There are 4 nested groupings, the coarsest first. Each group lies inside one group of the grouping before and may be the whole of it. The rows also spread widely along 14 directions, which tell nothing about the answers.
In the rows, 128 means zero.
Some rows, each with its group in each grouping after it:
[145 120  88 145 114 106 133 115 113 125  99 186 124 122 137 160 123 150
 131 124 169 167 145 107 123 146 141 139 134 134 125 133 119 159 135 110
 145 120 123 128 111]  k_642 k_837 nama Rosu
[ 98 135 149 106 175 126 163  69 140 115 108 120 163 104 151 128 105 148
 165  69 138 123 134 115  95 136  65  88 185 132 150  74 137  74 115 192
 146 156 156 114 109]  k_272 k_51 Fakem gilil
[154 152 113 120 138 145 156 152 107 113 115 146 102 150 155  92 143 172
 132 130 135 135 144 162 115 113  98 113 149 148 169 120 115 155 150 144
 150 121 141 111  93]  k_922 k_516 Tiru fanak
[188 159 125 120 162 129 121 102 173 164 124 129 166 130 153 117 100 112
 100  97 121 125 127 132 116 134 129 148 176 183 145  95 129 102 133 187
 114 116 163 135  80]  k_922 k_924 Ropu zalar
[140  99 100 130 117 121 119 109 133 132 109 191 129 131 158 150 119 138
 115  98 120 124 105 168 146 154 141 112 151 146 106 147 114 152 152  91
 136 124 191 142 108]  k_642 k_837 Mik Nifin
[ 71 115 117 100  93 123 158  92 123  95 151 111 164 130 137 131 120 147
 127  80  80  90  98 197 112 123 104  90 169 126 145 141 110 103 143 152
  88 143 160 115 122]  k_642 k_52 valik Peta
[150 123 157 134 181 108 133 129 150 160 146 150 121 132 148 123  67 101
 158 156 110 141 153 105 135 129 115 144 121 177  90  73 120 160 130 148
 138 135 156 155  94]  k_642 k_418 Pak robaf
[123 139 118 129 161  83 115 159 102 102 143 129  99 110 162 117 137 146
  93 111 141 101 115 183  92 150 137 138 141 127 183 146 117 108 137 122
 161 145 131 150 139]  k_642 k_837 Mik Sedaf
[107 142 124 106 129 117 122 131 102 107 110  90  82 125 112 120 142 124
 101 131 150 114 136 157 135 137 122 103  86 132 159 167 142 129 118 197
 160 143  92 161 116]  k_922 k_750 noke fediz
[104 118 121 106 142 180 132 111 104 117 100 150 119 115 107 129 121 164
 162 114 113 109 119 135 125 145  95  78 160  97 146 131 121 137 105 118
 174 142 144 100 131]  k_922 k_516 gipe Bame
[ 86 122 102 132 107 125 136 130  94 109 134 120 102 123  93 139 114 130
 157 173 125 148 151 123 126 125 119 127  84 120 115 151 126 162 119 154
 145 126  79 129 122]  k_922 k_924 Soku Toti
[102 111 140  93 126 100 184 108  95 120 156 130 162 130 115 165 121 144
 133 124 107 101 103 127 151 135 142 130 106 129 172 155  83 122  90 103
 111 126 143 123 119]  k_922 k_818 ripap fomim
[127 133 110 116 115 113 168 112  91 104 108 169 133 128 130 172 158 142
 137 113 168 135 127 117 124 142 123 124 105 127 162 156 122 138 100 114
 157 123 147 145 116]  k_922 k_516 litus fom
[125 121 136 127 124  75 166 116 105 114 156 141 138 132 123 156  87 134
 134 123 135 126 141 106 129 130 135 134 120 144 141 122 106 139 106 128
 109 135 118 129 128]  k_642 k_52 valik sirot
[104 134  73 147 143 174  71 152 126 143 109 148 132 137 107 128 130 154
 129 130 123 119 138 145 112 139 133 133 171 104 151 135 124 125 124 143
 154 144 117 126 131]  k_642 k_837 diza sok
[135 133 151 130 158 119 172 164  93 107 165 133 107 143 119 120 101 138
 178 178 120 136 154  98 119 118 109 142  90 135 154 100 108 166 109 107
 160 111 101 108 114]  k_642 k_418 Letif dopin
[143 133 135  96 140 127 144 135 115 121 124 137 107 106 129 119 142 128
 125 138 108 123 105 155 112 133 124 122 103 132 154 150 115 144 125 106
 172 107 159 132 108]  k_922 k_818 roni kaga
[143 124 117 128 149 119 119 149  96  93 134 132  67 129 149  99 102 153
 112 115 127 110 124 177 122 148 123 106 146 133 150 148 122 141 145 125
 168 137 118 119 135]  k_922 k_924 Soku Foz
[142 139 118 103 115 149 154  91 134 150 102 152 179 126  97 165 132 124
 133 104 129 128 124  91 118 132 127 124 139 137 156 128 122 126  89 139
 124 116 153 119 104]  k_922 k_750 Ses Mevo
[158 161 134 123 146 134 123 147 126 133 124 133  91 156 144  89 116 122
 110 106 135 128 159 149 111 114  99 102 150 164 144 113 149 143 149 194
 148 136 141 144 105]  k_272 k_753 rorel zadob
[138 164 138 111 173 134 159 141 116 114 131 136 132 141 163 115 167 145
 138 103 139 112 129 150  98 120  90 131 145 145 193 112 124 100 120 156
 167 136 171 149 110]  k_922 k_818 roni mosuv
[133 126 134 124 168 109  87 108 160 149 104  99 102  81 128 108  68 107
 121 148 122 148 140 123 117 152 126 121 125 151  94 101 139 127 143 194
 153 131 100 136 102]  k_642 k_837 diza gezem
[189 128 191  83 161 115 163  99 117 141 103 157  88  79 107 117  60 126
 132 103 124 129 128  78 106 148 105  71 145 138 141  93 127 171  88 106
 165 128 156  94 124]  k_922 k_750 Gule zum
[131 140 129  93 113 151 147 104 124 163 106 137 134 121  94 106 101 155
 115 114 100 124 146 126 120 109 112  86 175 139 147 113 108 166 121 165
  95 134 139  99 103]  k_922 k_516 litus zul
[108 130 137 114 127  87 167 110 105 128 124 152 131 114 129 143 111 159
 137 109 146 138 148 116 112 120 111 114 146 135 147 113 109 144 114 144
 116 152 135 133 123]  k_642 k_52 valik Peta
[137 126 111 133 122 102 144 117 110  97 122 127 121 141 124 156 118 125
 119 124 163 135 139 112 148 153 146 129  91 142 151 144 128 124 120 153
 146 109  92 133 107]  k_642 k_837 Mik Sedaf
[130  86 108 151 156 163 100 181 106 108 166 175 103 190 124 160 116 102
 155 165  97  89 108 156 186 165 155 147  76 127 116 167 117 154 108  59
 189 117 159 158 130]  k_642 k_418 Pak robaf
[119 133 124 119 129 131 118 146 113 151 143 119 126 112  72 134  99 111
 138 184 108 143 145  95 114 125 144 147  90 118 134 140 120 152  98 134
 143 108  84 115 121]  k_272 k_753 rorel zadob
[150 136 111 135 127 123 111 141 139 184 138 192 145 125 122 138 107 113
 127 139 105 146 141 120  97 114 136 153 152 149 104 120 120 172 127 102
 120 125 180 146 116]  k_272 k_753 rorel zadob
[104  99 137  99 182 164  90 131 130 162 121 141 115 108 120 112  96 147
 132 132  70  81  99 175 148 152 123 102 165 117 128 130 100 133 113 112
 158 155 177 131 130]  k_922 k_516 litus zul
[127 158 111 138 137 149 135 109 147 122 147 118 178 153 120 148 116  98
 144 112 124 115 141 108 110 131 113 139 139 150 144 107 145  88 104 195
 120 126 129 144 112]  k_922 k_516 gipe Bame
[134 110 110 130 137 157 123  76 132 120 100 159 142 143 125 160  88 129
 141  80 138 114 124 112 159 167 119  86 161 134 112 126 139 109 106 154
 147 141 148 129 121]  k_922 k_516 gipe Bame
[177 146 127 116  70 148 152  84 147 101 118 163 157 138 109 157 125  71
 111  50 114 109 109 115  85 141 111  74 137 144 135 135 165 133 116 133
 134  97 192 124 113]  k_642 k_837 Mik Sedaf
[138 119 139  91 181 110 131 146 120 123 123  93 109 125 155 105 120 153
 100 142 122 100 109 181 164 154 152 138 113 148 184 140  94 110 134 144
 157 122 115 123  88]  k_642 k_418 Pak robaf
[110 134 155  76 133 107 127 146 112 147 150  93 141 101  75 137 122 113
  75 137  95  74 106 142 126 136 175 129  93 119 201 170  97 124  79 135
 120 129 113 132 131]  k_642 k_837 diza gezem
[137 173 136 111 123  90 136 102 154 149 117 150 167  70 128 160 155  73
 120 106 140 139 124 109  32 128 111 148 116 144 137 114 154 115 103 148
 146 128 181 180 110]  k_642 k_418 Pak robaf
[166 140 176 127 155 101 156 137 122 112 169 115  92 144 115 110  56  81
 136 138 120 134 164  88 120 121 109 110  97 170 122  94 146 155 114 174
 145 117 109 131 115]  k_272 k_51 Fakem gilil
[ 99 147 112 117 117 142 122 124 120 119 118 160 138 113 123 145 164 117
 132  93 122 103 117 157  65 132  98 106 148 109 151 139 145 123 111 127
 161 152 181 158 134]  k_642 k_418 Pak robaf
[169 115 152 129 176 108 152 100 121 141 138 174 149 112 119 171  62 129
 156 113 139 131 130  52 127 158 133 140 145 136 138  95 110 117  71  92
 148 126 143 114 134]  k_922 k_818 roni mosuv
[125 100 102 122 162 161 137  94 146 130  83 140 148 136 142 142 122 153
 172 146 138 162 129 119 179 153 116 129 117 142 112 115 118 120 139 147
 175 100 137 112  67]  k_272 k_51 Fakem gilil
[147 143 110 124 150 149 125 153 122 152 108 160 136 121 110 136 142 148
 139 153 136 137 139 108 106 134 134 154 132 121 170 120 111 147 104 105
 166 116 129 118 105]  k_642 k_418 Pak robaf
[122 153 157 110 103 101 184 114  86 106 144 165 125 142 102 174 149  90
 134  90 150 110 139  90 101 120 101  96  86 134 159 151 145 148  72 138
 148 145 171 181 141]  k_922 k_818 ripap fomim
[153 146 161  84 128 109 192  90 121 142  96 156 128 115 132 129 127 137
 131  99 147 144 143 105 121 116  97  92 130 163 149 106 125 164 114 158
 127 131 172 135  89]  k_922 k_750 Gule zum
[ 78 121  96  98 128 122 135 112 117  98 104  89 121 104 149 124 167 153
 127 142 126 123  97 203 135 143 119 125  97 123 150 173 117 106 149 160
 157 123 121 138  93]  k_922 k_750 noke fediz

New rows, each followed by its group in each grouping:
[ 95 103  80 124 136  87 110 106 124 146 110 119 125  84 146 130  99 167
 121 174 126 162 123 165 143 145 156 160 127 139 104 144  89 134 158 142
 113 123  91 124  95]  k_922 k_516 litus zul
[ 91 147 114 122 176 124 121 114 134 131 114 110 152 100 144 118 131 159
 137 110 141 128 137 141  83 131  97 132 176 121 168 100 126  77 125 185
 150 154 123 125 116]  k_272 k_51 Fakem gilil
[118 150  93 114 169 146 115 151 125 145 104 116 150 117 127 112 162 179
 114 142 143 131 134 152 108 130 136 158 157 116 206 131 102  97 124 151
 158 122 108 107 100]  k_272 k_51 Fakem gilil
[110 111 108 115 156 133 140 131 127 125 110 160 146 118 160 154 170 139
 167 160 126 138 102 158 138 149 125 161  90 131 130 142 107 131 132  86
 185 111 176 151  84]  k_642 k_418 Pak robaf
[169 127 174 103 173  56 153 142  94 147 134 171  94  69 127 140  82 139
 116 135 147 129 130  91  91 149 144 138 124 130 167 114  97 164  85  61
 162 138 137 124 138]  k_642 k_418 Pak robaf
[162 120 135 149 146 134 128 173 105 118 152 160  87 187 116 139 105 100
 137 163 132 123 152 109 176 138 145 133  69 158 125 137 129 178 116 122
 167 110 123 156 113]  k_642 k_837 Mik Nifin
[146 137 135 131 158 129 131 133 113 131 141 129 122 119  96 133  79 129
 140 140 128 122 147  87 114 143 130 137 134 130 156 113 118 130  88 138
 148 127  92 108 135]  k_922 k_924 Soku Foz
[165 128 146 122 193 141 138 135 133 155 129 148 137 154 144 123  92 138
 149 134 128 130 144 104 156 138 121 141 141 160 143  94 115 125 117 142
 155 118 147 120  94]  k_272 k_753 rorel zadob
[147 146 129 128 174 139 150 147 120 137 151 155 163 157 147 129 117 153
 148 113 123 114 136 121 112 124 114 150 172 141 180 100 109 107 112 121
 138 126 156 108 115]  k_272 k_753 rorel zadob
[123 124 150  83 146 101 173 129  83 138 119 107  97 125 112 107  96 184
 111 147 135 124 151 127 169 119 136 104 123 143 183 130  80 164 113 159
 113 138  84 102 102]  k_922 k_516 litus fom
[115 150 129 110 177  97  91 147 117 133 132 103 102  89 135 116 135 126
  88 126 132  99 114 169  91 148 141 143 127 123 176 150 123  90 114 161
 168 151 118 166 138]  k_922 k_818 roni kaga
[188 157 151 110 148 124 130 101 172 162 121 147 160 105 132 135 102  73
 117 109 114 129 121 104  95 137 120 129 131 175 120  96 145 124 107 159
 136 112 188 153  93]  k_922 k_516 Tiru fanak
[112 101 123  97 118 112 143 125 126 136 146 130 146 154 138 133 121 138
 103 125  87  93 103 191 178 129 156 125 120 156 140 158  86 141 139 128
  98 128 168 143  98]  k_642 k_52 valik sirot
[ 94 107 106 113 140 161 103  79 146 158  72 143 131 105 117 138 106 139
 152 132 117 142 131 131 154 145 108  96 143 132  84 121 127 140 130 173
 147 145 146 142  96]  k_922 k_516 litus fom
[137 125 138 104 133 131 148  71 133 140 100 168 147 115 130 155 103 125
 134  76 135 118 124 109 133 148 107  84 158 144 119 115 133 128 102 149
 137 147 181 141 115]  k_922 k_516 gipe Bame
[108 139 140 114 209 133 106 135 151 158 131 100 144  82 128  98 101 139
 150 158 103 130 132 130  90 132 108 152 156 126 149  83 114  95 119 161
 163 136 122 116 110]  k_272 k_51 Fakem gilil
[142 108 140  87 157 112 163 111 117 109 136  99 149  90 134 124  89 158
 136 138  99 124  89 143 127 157 141 137 128 123 171 136  90  98 122  92
 147  84 109  52 102]  k_272 k_753 rorel zadob
[154 138 100 133 129 141 153 142 108 102 123 133 111 168 131 124 131 143
 140 148 147 146 147 130 148 131 127 136 106 151 155 135 125 150 133 147
 150 102 102 114  93]  k_922 k_750 Gule zum
[145 143 143 118 150 110 147 138 108  92 121 151  94 124 158 121 143 129
 135 102 150 119 125 152  94 138  95 106 123 136 157 127 139 133 128 128
 189 135 168 150 124]  k_642 k_52 valik sirot
[158 134 131 118 131 127 129 142 106 138 112 169  85 117 106 134 123 122
 127 141 137 136 136 114 117 135 126 117 103 130 136 146 130 184 104 104
 173 125 144 142 123]  k_922 k_750 noke fediz
[145 119 172 100 156 128 132 135 116 162 131 160 125  99  75 148  90 109
 131 139 106 104 125  77 122 146 141 114 110 118 151 120 109 163  66  84
 161 128 151 126 137]  k_642 k_837 Mik Sedaf
[104 129 140  99 157 116 113 140 130 147 118 100  97  90 130  85 116 144
 114 159  98 123 127 174 118 126 123 117 126 137 138 122 106 149 153 158
 147 134 123 131 101]  k_642 k_837 Mik Sedaf
[177 131 152 107 142 125 156  89 127 121  94 190 112  95 146 121  93 140
 133  51 135 135 125 113  76 141  80  62 196 135 135  96 143 148 125 105
 167 135 199  99 124]  k_272 k_51 Fakem gilil
[138 128 155 100 140 127 124 162 109 156 144 161  99  88  81 116 107 114
 126 160  87 122 126 121  85 120 131 120 113 113 142 138 113 188  96  71
 166 121 157 122 139]  k_272 k_51 Fakem gilil
[140 131 130 116 165 104  90 130 124 167 126 139 116  77  99 134  77 125
 100 139 120 117 126 113 101 154 155 140 147 122 143 128 112 131  89 122
 141 142 116 132 144]  k_922 k_516 litus zul
[150 123 157  93 144 129 174 101 136 164 132 177 182  85 118 150 101 129
 173 134  87 144 109  88  90 125 111 136 144 132 129  98 102 150 100  61
 136  99 196  88 104]  k_272 k_753 rorel zadob
[140 129 145 115 182 103 112 168  93 155 144 153  80 123 131 111  93 156
  99 138 128  97 136 147 139 139 149 126 148 137 165 134  96 156 104 115
 149 163 132 147 145]  k_922 k_516 gipe Bame
[ 63 114 111 151 155 159 164 170  67  66 156 176 104 181 164 121 153 197
 206 123 122 102 139 179 122 115  61 105 159 100 157 121 106 144 136  90
 178 166 167 125 146]  k_642 k_52 valik sirot
[114  93 160  99 181  57 154 103 123 173 128 163 151  81 143 173  89 140
 141 151 133 132 120 101 154 153 154 161 107 147 124 112  77 139  92  91
 129 146 157 155 106]  k_642 k_418 Pak robaf
[120 148 108 138 131 155 141 133 104  89 112 148 114 160 145 121 149 158
 136  83 152 115 146 151 107 129  86  89 166 126 171 120 141 122 139 162
 159 143 140 125 120]  k_642 k_837 Mik Nifin
[169 125 169 102 170  71 172 109 129 138 140 147 123 108 170 131  92 121
 127 115 127 129 118 130 127 139 122 135 125 181 135 107 108 138 124 129
 136 127 177 144  98]  k_922 k_924 Soku Toti
[149 131 139  98 124 132 165 118 132 141 121 131 121 118 120 114 111 119
 149 170  98 152 132 125 132 114 114 122  96 163 114 118 112 181 138 137
 132  92 146 118  76]  k_922 k_516 litus fom
[127 142 109 124 171 180 125 175  88  91  93 121  90 149 122 110 172 179
 146 152 161 121 139 142 140 147 112 119 109 102 208 141 121 124 121 137
 222 112  89 103 108]  k_642 k_837 Mik Nifin
[117 115 131  84  66 102 185  86 118 138 148 135 151 132 117 132 102 138
 103 101  72 114 111 162 138 104 133  90 143 155 130 152  89 169 140 129
  55 123 167 114  99]  k_922 k_818 ripap fomim
[159 141 154 121 183 147 158 133 121 108 158 135 154 129 124 147 115 110
 169 133 114 106 109  98 108 149 109 152 113 129 173 114 125 101  78 104
 184 103 152 113 118]  k_922 k_924 Ropu zalar
[114 144 118 114 152 144 116 117 152 141 111 111 145  95 118 129 136 104
 153 163 115 144 122 131 100 136 111 148 103 135 124 117 138 116 119 165
 166 115 135 143  97]  k_922 k_750 Gule zum
[ 99 124 161  85 119 135 146 119 117 149 130 130 125  92  75 134 109 108
 146 151  85 116 127 113 106 120 113  98 101 116 129 128 116 171  93 122
 138 133 145 127 118]  k_642 k_418 Pak robaf
[104 158 137  95 137 141 141 166  96 153 132 140 140 138  84 140 171 138
 109 131 128  86 141 127 111 115 135 133 115 113 216 146 107 140  72 136
 141 151 139 153 126]  k_642 k_418 Pak robaf
[125 162 166 115 147 117 174 114 121 116 139 128 147 123 109 139 120 108
 162 108 140 121 154  80  81 114  82 111 123 138 162  85 140 119  86 174
 147 140 142 138 123]  k_642 k_52 valik sirot
[176 120 120 120 172 149 102 129 160 151 114 130 137 130 123 125  99 110
 121 146 112 135 119 122 152 155 152 146 119 154 131 122 123 122 125 134
 168  90 138 116  85]  k_272 k_51 Fakem gilil
[115 130 168  96 187 150 126 143 134 156 155 120 149 122 118 108 102 131
 142 129  74  77 116 141 116 128 111 122 155 127 168  93 100 119  97 129
 141 145 162 122 122]  k_642 k_418 Letif dopin
[117 150  85 148 131 149 124 137 102 109 100 152 101 111 119 122 139 169
 160 136 155 156 150 123  73 128  89 122 155 102 148 124 136 145 127 133
 174 137 103 110 129]  k_922 k_750 noke fediz
[105 146 102 110 125  95 175  90 125 108 112 111 176 103 155 160 171 139
 143 130 158 151 119 138 110 134 120 163  97 148 160 141 118  90 130 171
 135 110 127 144  82]  k_922 k_924 Soku Foz
[147 136 147 108 187 107 120 145 110 167 103 149  97  91 129 112 104 159
 126 150 148 146 146 111 116 136 128 136 136 133 153 113 109 150 114 125
 172 136 123 123 115]  k_272 k_753 rorel zadob
[131 133 106 154 157 135 115 135 152 151 131 136 137 128 132 112  88 134
 163 174 117 168 163 106 115 120 118 163 145 152 104  76 115 150 150 162
 131 117 104 117  93]  k_642 k_837 nama Rosu
[124 124 115 124 128 140 158  91 128 146  96 187 137 100 137 136 119 155
 186 128 124 170 144 109  96 118  78 113 161 137  95  95 121 173 136 118
 147 132 177 117  99]  k_922 k_924 Soku Toti
[158 123 126 105 138 100 112 124 117 117 103 107  97  67 106 122  94 137
  94 141 133 135 109 126 107 169 162 122 110 115 161 148 115 130 120 109
 171  97  78  88 119]  k_642 k_837 Mik Sedaf
[130 141 114  92  95  86 146 101 116 164 106 153 134  79 117 133 124 151
  87 118 131 140 129 139  97 119 147 118 148 139 145 148 102 165 122 131
  95 138 143 134 112]  k_922 k_516 gipe Bame
[146 148 111 156 133 164 117 153  98 102 155 146  94 185 105 116  91 128
 130 105 128 100 161 123 120 126 106 102 161 129 156 127 145 141 107 162
 145 144 107 122 143]  k_922 k_924 Ropu zalar
[117 118 119 103 133 125 136 144  93  85 137 109  88 143 148 111 131 145
 107 117 113  90 103 201 143 144 126 103 117 134 167 173 116 125 139 135
 155 130 127 128 123]  k_922 k_750 Ses Mevo
[120 156  85 140 130 161 103 151 140 149 116 118 128 175 126 101 137 140
 115 142 131 133 171 155 137 108 122 138 148 158 147 113 128 140 153 215
 117 138 105 147  82]  k_642 k_418 Pak robaf
[143 163 109 133 148 141 116 173 114 129 154 143 128 117 114 119 134 126
 129 149 108 114 127 140  61 124 124 157 144 119 178 129 119 132 108 105
 155 120 134 124 138]  k_922 k_516 litus fom
[132 123 130 111 163 156  82 133 139 190 118 152 135 127  91 132  92 124
 104 128 102  91 129 125 151 144 150 117 154 133 137 127 111 137  85 145
 130 157 153 151 127]  k_922 k_516 Tiru fanak
[ 71 127 105 130 104 104 115 115  98 137 134 157 133 127  84 183 129 107
 119 119 147 111 142 114 120 136 141 123 106 114 128 166 136 137  77 150
 122 170 125 188 155]  k_922 k_750 Gule zum
[ 77 149 131 112 126 153 138 148  83 139 122 134 113 115  62 133 138 141
 164 163 131 138 165  91  92 105 100 113 103  90 158 136 130 160  84 145
 165 140  96 123 137]  k_272 k_753 rorel zadob
[119 142 131  93 120 122 156  80 124 177 101 146 163  85  91 127  80 179
 122  97 117 133 151  92  91 111 111  96 213 127 160  90  93 148 100 155
  74 156 127  84 120]  k_922 k_516 litus fom
[ 92 155  67 139  66 116 154 131 123 116 149 155 166 148 148 152 196 112
 136 135 118 146 129 183  84  95 114 163 107 154 125 164 130 148 157 150
 104 117 174 178  95]  k_922 k_924 Soku Toti
[ 92 129  88 130 131 130 123 134 111 127 129 135 148 133 117 159 155 135
 136 149 138 124 128 142 134 139 143 159 102 124 152 163 113 117 109 142
 146 131 118 156 117]  k_922 k_924 Soku Foz
[101 132 145  88 134 127 111 115 131 155 120 105 129 123  99 127 114 114
  84  98 109  79 127 153 138 134 136  94 138 137 160 139 124 119 101 194
 115 164 135 158 116]  k_642 k_418 Pak robaf
[116 118  85 147 108  68 168 101  99 127 147 164 169 137 133 183  95 172
 127 114 159 144 142 103 133 134 154 161 155 139 149 135  90 129 109 118
  72 140 102 118 124]  k_922 k_750 noke fediz
[109 125 135  95 200 113 134 135 118 156 115 125 134  81 151 117 131 179
 139 164 124 123 111 154 130 144 132 156 135 128 168 120  81 117 115 116
 161 137 139 127 105]  k_922 k_516 gipe Bame
